The rows come from 4 hidden closed curves, with some noise, and rows from the same curve form a group. Each curve winds through 8 dimensions. The rows are also pushed far along 6 directions, which tell nothing about the answers.
Some rows, each with its group after it:
[ -8   4  -3  -1  -1   4   0   1   4  -2  -9  -7   2  10   8   2   2   3
  -9 -23 -16  -4   1   0  10   4]	Z_621
[ -6  21  16  -1   0   4  13  16  -3   8   2  16 -17 -16  -2  10  11  -9
  -3   3   9   5   1  -6   6  -9]	Z_530
[ 11   6   2   0  -1   8   7  -8  16  11  -5 -10   7  23  -2   5  -8  -5
  -6   7  -2   7  -1 -15   2  11]	Z_621
[  0   1  -3   0  13   3  12   2   6   2   4   6   8  16  -3   7 -10  -9
  -8  -7  -3   6  -4  10   6  14]	Z_430
[ -1  -1  15   3  -5  -1  -8  -7   0   3   0   4 -12 -12  -6 -12 -10 -10
   8   1   9   3 -12  12  -3  -2]	Z_530
[  4   0 -16  -8  -5   2   4  10 -10   2   6  -3  -5 -19   3   9  13  -5
   2   0  -7  -7   6  -9   1  -7]	Z_530
[  2   0 -17 -15  -1   4  13   2 -13  11  16   0   1 -18  -1  15   9 -14
  -3   6   5  -7  -7 -11   1   3]	Z_37
[-12   9  -2  -4 -14  -2 -10   6  -9  -1  -5   0  -7 -15  -1   3  13   9
  -2  -8  -7 -10  -1 -16   5 -17]	Z_430
[ -5  -3   1   4  -1  -5  -2   8  -1  -8  -1  -3  -3  -2   2   6   5  -1
   7 -12  -9  -3   5   7   0  -1]	Z_37
[  1 -12  -2   6   1   3  -2 -11  -1  -7   2   5  -6   6  -2  -3 -12 -20
   2  -4  14   6  -6  16   1  14]	Z_37
[ -1  -8 -23  -5  -4   5  -4  -8  -7  -1  -1  -2   4  11   0  11   0  -4
  -9   6   6  -3   1 -11   7   8]	Z_430
[ -3  13   4   5  -8   1  -4  -1   1   1  -1   9  -5  -1  -7  -4   1   7
  -4  15   0  -5   0 -15  -2 -14]	Z_621
[ -4  15  12   8   6   9  17  12   6   5   6  12  -8 -12   1   0   7 -15
  -2   3  15   8   3   7  -1   6]	Z_621
[-10   8  -9  -7   9  12  14  10   1   3  10 -14  -3 -21  12   8  14  -5
 -11 -16   1  -4  -6  12  11  18]	Z_430
[ 11 -17 -15  -4   1  -2   3  -8  -7  -2  13  -1   1  -8  -1   1  -3 -15
   6   8   3  -3  -3   7  -7   7]	Z_621
[-13  14  22  20   7  -9   2  12  19 -15   6  -7   0   7 -10  -4   1  11
  -3 -21  -4   3  -6  20  -3  10]	Z_37
[  3  10   2  -6  -4   1   5   3  -7   8  -6   9   2   5  -3   6   0   2
  -7   5  -3   4   4 -18   7 -11]	Z_430
[ -1   2  12   4   2   2  -8 -11  11   0   0  -3   8  21   3  -6 -13   4
  -1  -4   2   6  -6  -4   0   3]	Z_530
[ -5  -4  13   2   3 -13 -17   0  10   3  -8  -4   7   7  -4  -9  -4  21
  13  -2  -8   0  -5   4  -8  -4]	Z_621
[ -8   2 -16  -4  -3  -7   2  14  -4 -11   2 -15   6 -14  13   9  29  18
  -8 -10 -16 -10   9  -4   3   1]	Z_430
[ -3   0   2  18   1   0   6   3  19 -19  -5 -10   4  15  -1  -2   0  -4
  -3 -20 -10   1   3  16   0  17]	Z_37
[  1  18   5  14  -7   6  24  12  18  -6  -9  -1   1   2   2   1  15  -6
 -10  -4 -14   2  12  -5   0   6]	Z_430
[ -2  -8 -22 -17  -2   2   5   7 -22   6   2   7  -3 -12   4  22  10  -9
   1   5  -2  -8   5 -11   8  -6]	Z_37
[ -4 -15  -7 -21   1   3 -21 -17 -14  19  -5   8  -1   0   5  -5 -22  -7
  12  -8  -8  -7 -15   1   6 -10]	Z_621
[  7 -21 -12  -5   9  -7  -2  -7 -13   0  16  10  -2   1  -5   8  -3  -9
   7  24  24   1  -3   8  -8   7]	Z_430
[ -9  14  15   4  -2  -1  -3   6  -3  -7   1   6 -12 -11   3  -4   2   5
  -4  -5  -4   0  -1   6   6 -11]	Z_430
[  3  19 -10   0  -4  17  16   3   4   0  -4  -3   5  18   5  14   3  -1
 -22   2  -7   3  12 -23  15   1]	Z_530
[  5  -6  12  15   4  -5 -16 -12  19  -1 -12  -2   5  35 -10 -15 -19  14
   3   8   5   8   2   6  -8   5]	Z_430
[  5 -20 -16  10   1 -15  -9   1   3 -15   3   6  15  18  -1   0   6   4
  12   8  -7  -3  14  -1 -17   1]	Z_621
[ -7  -5   1 -14  -2   3 -15  -6 -23   8  -2   6 -16 -23  13  -6   0   2
   0   8  15   1  -4   6  11 -10]	Z_37
[  1  -7  -4   1   9  -6  -1   5  11  -2  -8  -5  12  15   0   2  -5  12
   7  -3 -22  -2   7   7  -3   3]	Z_530
[ -6  -9   1  12  -4  -9 -13  -4   4 -18  -8   2   0  12   0  -7  -1   6
   2  -7  -8  -2   3  10  -2   2]	Z_37
[  3   0   6  -3   0  -5  -9  -4   5   7  -9  -1   8  21  -4   3  -8  12
   1   6  -6   6   1 -12   2  -5]	Z_621
[ -8   5   0   4  -1  -1  -1   6   0  -2   4   9  -8 -22   7 -10  17   6
  -2  10   4  -7   4   4  -7  -5]	Z_530
[ 17 -16 -14  -1  -3  -1   1 -11  -4  -4   8  -2   2   5  -3  -1  -6 -12
   4  13   6   0   2  -3  -8   4]	Z_621
[  6   7  11   9  10  -1  19   7  10  -1  10   4   5   2 -11  -3  -3  -7
  -4   1  10  12  -3  11  -6  13]	Z_430
[  1 -25 -12  -8   7 -13  -6 -10  -9   4   9  10  -3  -5  -4  -2  -3  -3
   8  15   7  -9  -8  16 -10   5]	Z_621
[ -3   0   3   1  -7   1 -13  -5  -1   0  -7   3 -11   4   3   0  -3   3
   4   7  -4  -7   3  -5   2 -12]	Z_430
[-12   4  10   1  -6 -11  -4   7 -12  -8   6   6 -13 -21  -3   1  17   5
  -3  -1  16  -2  -4   2   0  -6]	Z_37
[  7  -4  -6 -12  -7   1  -5  -7  -8   6 -12  -9   6  11   7   9   0   3
  -4   1  -5   6   5 -21  10  -3]	Z_430
[ -1   2  -2  -2   5   1  17   4   2   4  18  -1  -1 -14  -6   7   7 -14
  -2  -2  12  -1 -11   7  -4  14]	Z_37
[ -7   5  10 -10   2   0 -14   4 -12   9   5   9 -11 -24  11  -5   7   7
   9   6  10  -1  -2  -4   0 -19]	Z_530
[-10  16  20  -7  -1  16  -6  -8   2  21 -15   0 -11   0   2  -9 -18  -4
  -3 -21  -1   1 -14  -1  14  -8]	Z_621
[  5   5   5  11  -2 -14  12  13   4 -10   6   5   6  -7 -13  -3  15   7
   1   9   2   2   8  -4 -15  -3]	Z_430
[  6   2   7   8 -11  -7   0  -2  -5  -5   3   3  -1  -4  -2  -4   6   2
   0  21  12   5   8  -8  -8  -6]	Z_37
[ -4 -12   8  -2  -2 -14 -23  -9 -12  -4  -7  11  -9  13  -6  -2  -6  10
   3   7  14   3  -1  -1   1 -10]	Z_37
[ -3 -15 -11   0   7 -12  -8  10  -1  -9  12  -2   2 -17  -2  -1   6   0
  16 -11 -11  -7  -4  20 -10   3]	Z_530
[ -3   7  10   0   0  -2  -4   9   2   3 -11  -3  -5  -7   0  -1   3  17
   5   6  -9  -3   8   1   0 -12]	Z_37
[ -2   8 -12  -8   3  11  13   6   6   2  -9 -18  12   9  14  13   7   3
 -16 -20 -21   2   5  -5  18  14]	Z_430
[ -8  16  26  -6   5   9   1   2   4  14 -10  -2  -6  -2   0  -4 -19  -5
   2 -29 -10   8 -15  11  14  -3]	Z_621
[ -5  11  -3  -8  -1  14   7  11 -15   6  -2   4 -15 -25   6  10   6  -3
  -6   9   9   0   5   0  15  -8]	Z_37
[ -2  -9  -6 -17   5   1 -15 -12 -16  14   5   2  -3  -3  12  -2  -6   4
  -1   8   9  -1  -7  -2   6  -4]	Z_530
[  7 -17 -18  -7   8   6   1  -5  -4   2   3  -6  16   8   3   5 -12 -13
   8 -12   1   6  -1   6   1  13]	Z_621
[ -2 -13 -18 -16   6  -1 -10  -1  -6  10  -3  -8  17   0   6   4  -2  11
  10  -7 -12  -7  -2  -4   0  -2]	Z_621
[ -3   2   9   3  12   2   6   1  11   9   1   4   5   5  -9  -6 -14  -7
   2 -11   2   7 -12  18  -1  13]	Z_430
[ -1   4  16   2  -4  -5  -5   2  -6   1   4   8 -21 -18   2  -5   5  -3
   6   9   8  -1   1   6  -3 -12]	Z_530
[ -7 -23 -18  -5   6 -13 -16  -4  -2  -2   2   7   9   7   4  -2  -2  -3
  11 -15 -18  -9  -6  12  -5   6]	Z_530
[  3 -12   7   8  -8 -23 -14  -6   0 -11   0   3  -3   9 -10  -7  11  15
   5  13  11  -3   2  -8 -17  -7]	Z_37
[ -6  -1  16   1  -2 -10 -17 -11   8   6 -12  -2   1  15   3 -14  -6  18
   0  -3  -7   0  -5   1  -2  -3]	Z_530
[ -3  11  12  -6   1   8  -1   4  -2  17 -11   7 -10  -9  -4  -4  -7  -1
  -1  -1   4   8  -5   0  10  -7]	Z_530
[  3   9   9   3 -15   8  -4 -10   1   3 -18  -6  -5  16  -4  -4  -6   1
  -8  -5   5   4   4 -20   7  -7]	Z_621
[-15   3  10 -13   5   8 -14 -11  -9  12   3   5  -8  -9  18  -5 -12  -3
  -2 -12   0  -1 -17  11  14  -2]	Z_530
[-11  14  34  -1   4  -3  -4   1   5  12   4  -2 -14 -12  -2  -9  -5   2
   2 -18   9   6 -20  14   3   0]	Z_37
[  5   6   1  12 -10   3   6  -5   8  -7  -8  -3  -1  10  -9  -4  -5  -1
  -9  10  -2   2   4  -3   1   4]	Z_530

New rows, each followed by its group:
[ -9   3 -13  -9   6  11   6   6  -8   6   4  13  -7 -17  14   6   6 -13
  -2  -4  -8  -7   1   6   9  -1]	Z_530
[ -5  -5  -9  12  -2  -2   9   3   5 -13   2   2   3  -6  -8  -3   9  -5
   1  -3   5  -7   1   9 -10  10]	Z_621
[  3   6 -10  -3   2   6  22  13  -1   1   5  -3   2 -28  13   1  21  -6
  -5   3  -8  -2   9   5   0   6]	Z_430
[ -1 -10  -4   4   9  -3   3   4   0  -1   7   6   8  -8  -9  -3  -1  -3
  12   5  17   3  -3  13 -11   8]	Z_621
[ 10  -4  20  15  -1   1  -8 -16  12  -2  -1   2 -11  21  -7 -12 -20  -9
   5  11  18  10  -3   7  -7   4]	Z_430
[  3  -1  16  20   5  -5  -8  -3  18  -6  -6   6   7  33  -8 -10 -14   5
   6   2   7  13   6   5  -9   4]	Z_621
[ -4   2  -3  -4  10   7  15   4   6   4   4 -13   9  -9  11   1   3  -4
  -7 -15  -5   4  -6  16   7  21]	Z_37
[  6 -18   6   1  -2 -12 -20 -14 -12   1  -2  18 -14  14 -10  -3 -11  -3
   9  25  24   3   1  -1  -8  -9]	Z_37
[ 11 -11 -19 -10  -8   1   3 -10 -16   3   2  -3  10  -1   3   8   3  -5
  -5  20  10   3   4 -17   1   3]	Z_37
[-13  22  22  -6   0  12   5   4   7  19  -9   2 -12 -14   5  -5  -5  -5
  -1 -21 -12  -4 -12   4  10  -7]	Z_621
[ -5  -4  -5  -3   2   6  -2  -6  -6   3  -3   7   3   6  -5   0 -13  -7
  -1  -8   3  -1  -7   4   6   2]	Z_621
[ -1   4   1   7   5   4   3  -2  15  -3  -1 -10  13  10 -12  -5 -15   6
  -1 -11  -9  -1  -9   7  -1   8]	Z_621
[  2  -5   6 -10   0   0 -24 -10 -11  10   0   7  -4   1   8  -6  -9   8
  11  11  12   4  -1 -12  -1 -19]	Z_530
[ -4  -4   1   1  12  -3  18   0   5   1  19   2  -6  -7   1   6   3 -20
  -4  -3   7  -1 -11  25  -2  24]	Z_530
[ -6 -11 -23  -9  10   7   2  -3  -1   1   7   0   4  -6   0   5  -5  -9
  -1  -6  -6 -11 -11  13   5  12]	Z_37
[  2  -2  10  -2  -2   5 -11 -13   4   9 -13   2  -3  15   7 -10 -18  -8
   2 -11  -8   7  -4   4   8   0]	Z_430
[  2  15  -3 -17   3  18  19   2 -12  21   1   9  -3  -6   3  13  -5 -18
 -14  -1   4   8  -5 -12  18  -1]	Z_430
[ -6   6   8  16   8  -3   8   7  18 -10   2  -7  16  16  -1  -1  -8   5
  -2 -12 -14   8   0  20   0  18]	Z_37
[ -2  -6 -14  -9  -3  -2  -5  -1  -7   2  -8   1   6  -2  17  -2   6   1
  -2 -10 -24  -5   6  -1   6  -3]	Z_430
[  4   0  -8 -10  -5  -4   6  -2   2   5  -9  -9   0  10   6   9  10   7
  -9   0 -21 -10   5 -14   4  -2]	Z_621
[ -6  -3 -19 -17   9   4   3   7  -3  14  -3  -6  10 -10   8   7   3   1
  -1 -18 -21  -6  -6   4   9   6]	Z_530
[  4  -9  -8 -15   4   8 -11  -7  -9  15  -6  -4  -1  -1   5   4 -16  -1
   9   4  -3   0  -2   1   8  -5]	Z_37
[ -6   1  16  -1  -1  -8 -15  -3   1   1  -2  -2  -4 -11  -6 -13 -10  12
  11  -7  -9  -4 -14  11  -3 -11]	Z_621
[-11  21  13  -6   1  19   1  -5  -1  13   0   2  -9  -5   9  -3 -10  -9
 -15 -13   8   8 -14  -1  20   2]	Z_530
[-12  14  18  16  10   7  15   7  10  -4   7  16 -11  -8  -4  -4  -8 -17
  -6   1  13  10  -8  32   5  17]	Z_37
[ -4   1   5   0  -7  -2 -10   0 -13  -3  -8   5 -13 -12   4  -4   7  12
  -3  16  11   2   8  -3   4 -13]	Z_37
[-11  -3   2   3   3  -7 -16   9  -5 -10  -8  -1  -3  -7   3  -2   2  21
   7  -1  -9  -4   7  14   3  -9]	Z_37
[  5   4   4   8  -7   8  -2  -1   5  -9 -10  -9  -1   9 -12   2 -10   1
  -1  -1   6   7   2  -5   5  -1]	Z_37
[  5   2  -2   6   5   6  14   0  12  -1   6 -13  13  10   5   0  -4  -6
  -6  -7  -6   6   1   8   1  20]	Z_37
[  9  21  18   0  -8   0  10   6  -2   7  -5   2  -3   0  -6   0   5   7
  -9   8   5  10   8 -23   2 -15]	Z_430
[  3  -6  -9  -1   3   0   5  -2  -1  -1  10   1   5  -1  -2   7  -1 -12
   0   6   9   6  -6   5   0  14]	Z_621
[  4 -18 -26  -3  -5   4   3  -9 -16  -8   7  10  -2  -6   1   7   2 -23
  -2  11  13  -3   1   1   1   8]	Z_37
[ -6   0   3   3   9  -1   7   2   4  -1   7   7  -6   9  -2   8   0 -10
  -5  -4   8   1  -5  11   2  12]	Z_430
[  1  -1  -3   0  -2  10  -1  -8   1   4   0   4 -10   5   1   4  -8 -12
   0   9   4  -3   0  -1   4   0]	Z_430
[-12  -6  -5  -2   3  -6  -7   4  -7  -6   1   3  -2 -11   6   2   8   4
  -1  -2   3  -1  -3  13   4   5]	Z_430
[ -5  -1 -16 -11  -8   5  -1  -2 -17   4  -5   6   1  -6   1   7   3  -2
  -6  -2  -3  -8   2 -16   8 -11]	Z_621
[  2   3  14  -1  -5   2 -11 -14   8   6 -17  -9  -6  32   7  -4 -15   2
  -9 -16 -11   7  -2  -6  14   2]	Z_621
[-13  11  16  14   0  -5  -9   1  12 -11  -2   1   2   7  -1 -11   1  13
  -4 -11  -3   2  -5   5  -1   0]	Z_530
[ 13  -6 -16   4  -3  -2  12   1   7  -1  -1  -3  18  14 -13   9   6   3
   1  23   4   0  10 -20 -12   5]	Z_621
[ -2  23  20  -8  -5  10  15  10 -13  12  -6   1 -19 -25  -2   1   6   1
 -12   0  15   5   0  -6  12 -14]	Z_621
[  6   2  -6  17  -6   0  14   8  14 -18  -5 -12   8  17  -5   9   9  -4
  -4  -8 -10   0  14  -5  -3  11]	Z_37
[ 2  1 16 15  1 -3  0  3 10 -7 -4  2 -6 18 -9  1 -7 -2  4 -1  5  7  6  8
 -3  3]	Z_37
[-15  19  15   4  -1   7  -6   4   9   6  -1  -2  -9 -10  10  -9   3   5
  -5 -12  -6  -2  -7   4   7  -2]	Z_621
[  3   2 -21 -10   0  20   7  -4   7   3 -10 -19   9  13   4  10  -7  -3
 -12 -18 -17  -5  -2 -11  16   9]	Z_37
[  5  -9 -10  -2   2  -1  -3  -4   9   1  -2  -4  12  19   7   3  -5  -5
   6 -11 -23  -3   4  -3  -2   4]	Z_621
[  8 -15 -28  -1  -5 -14   3  -2  -3  -7   3  -1  18  13  -8   9  14  10
  -4  21  -3  -7   9 -19 -12   5]	Z_530
[  0   1   6   6  -3  -5   0   7  -3  -1  -2   8   1  -9 -12  -3   7   6
   8  16  18   3   6  -6 -11  -8]	Z_621
[ -1   4   8  12  -7  -8  -8   2   6 -12  -3  -7  -3   6  -6  -3   8  16
  -4   8  10   2   5  -6  -5  -2]	Z_430
[ -3  14   6  -3   0  10  16   6   8  11  -1   4  -6 -10   2   3   2 -15
  -2  -8 -10  -4  -5  -1   4   1]	Z_621
[  8  13  22  13 -10  -3  -2  -2  10  -4 -11  -6  -9  11  -5 -10   0  11
  -4   5   2   5  10 -10  -4 -11]	Z_621
[ -2  -1   6  17  -5 -12 -15  -6   9 -12   0  11   2  14 -15 -12  -5  15
   5  19   1  -4   1  -3 -15  -9]	Z_621
[ -8   3  26   5  -2 -17 -11   0   9  -2 -10   0 -14   3   2  -9   4  13
   1  -8 -11  -3  -4  11  -1  -5]	Z_621
[  5  -4   4   6  10   8   5   0  11   1   2  -7   1   1  -8  -1 -15  -9
   9  -2   6   5  -6  20  -3  13]	Z_37
[  2   4  -5 -17  11  19   5  -6  -2  26  -3  -1   6  12   7   9 -17 -10
  -6  -5   2   8  -6  -7  16   7]	Z_621
[ -2 -10  12   4  -7 -12 -28 -15   3   0 -15   8   2  21 -10 -15 -18  14
  14   1  -8  -4  -4  -5  -9 -17]	Z_621
[ -5  -3   3  -1   6  -2 -12   3   5   3  -3  -1   6  10  12  -4  -3   5
   7 -17 -15   1   3   7   1  -1]	Z_621
[  7 -30 -23 -13   5 -10   2 -10 -15  -1   9   0   4  -7  -7   7  -4 -14
   6   7   8  -5 -10  14  -5  15]	Z_621
[  3 -17 -27   1   2   0  -5 -12  -5  -4  15  13   8   5  -8   0  -7 -10
   4  24  11  -7  -5  -1 -10   6]	Z_621
[  9   2   2  10  -6  -3   8   4   5  -6  -8   3   2  25 -14  14  -1  -1
  -2  12   3   6  14 -16  -2  -2]	Z_37
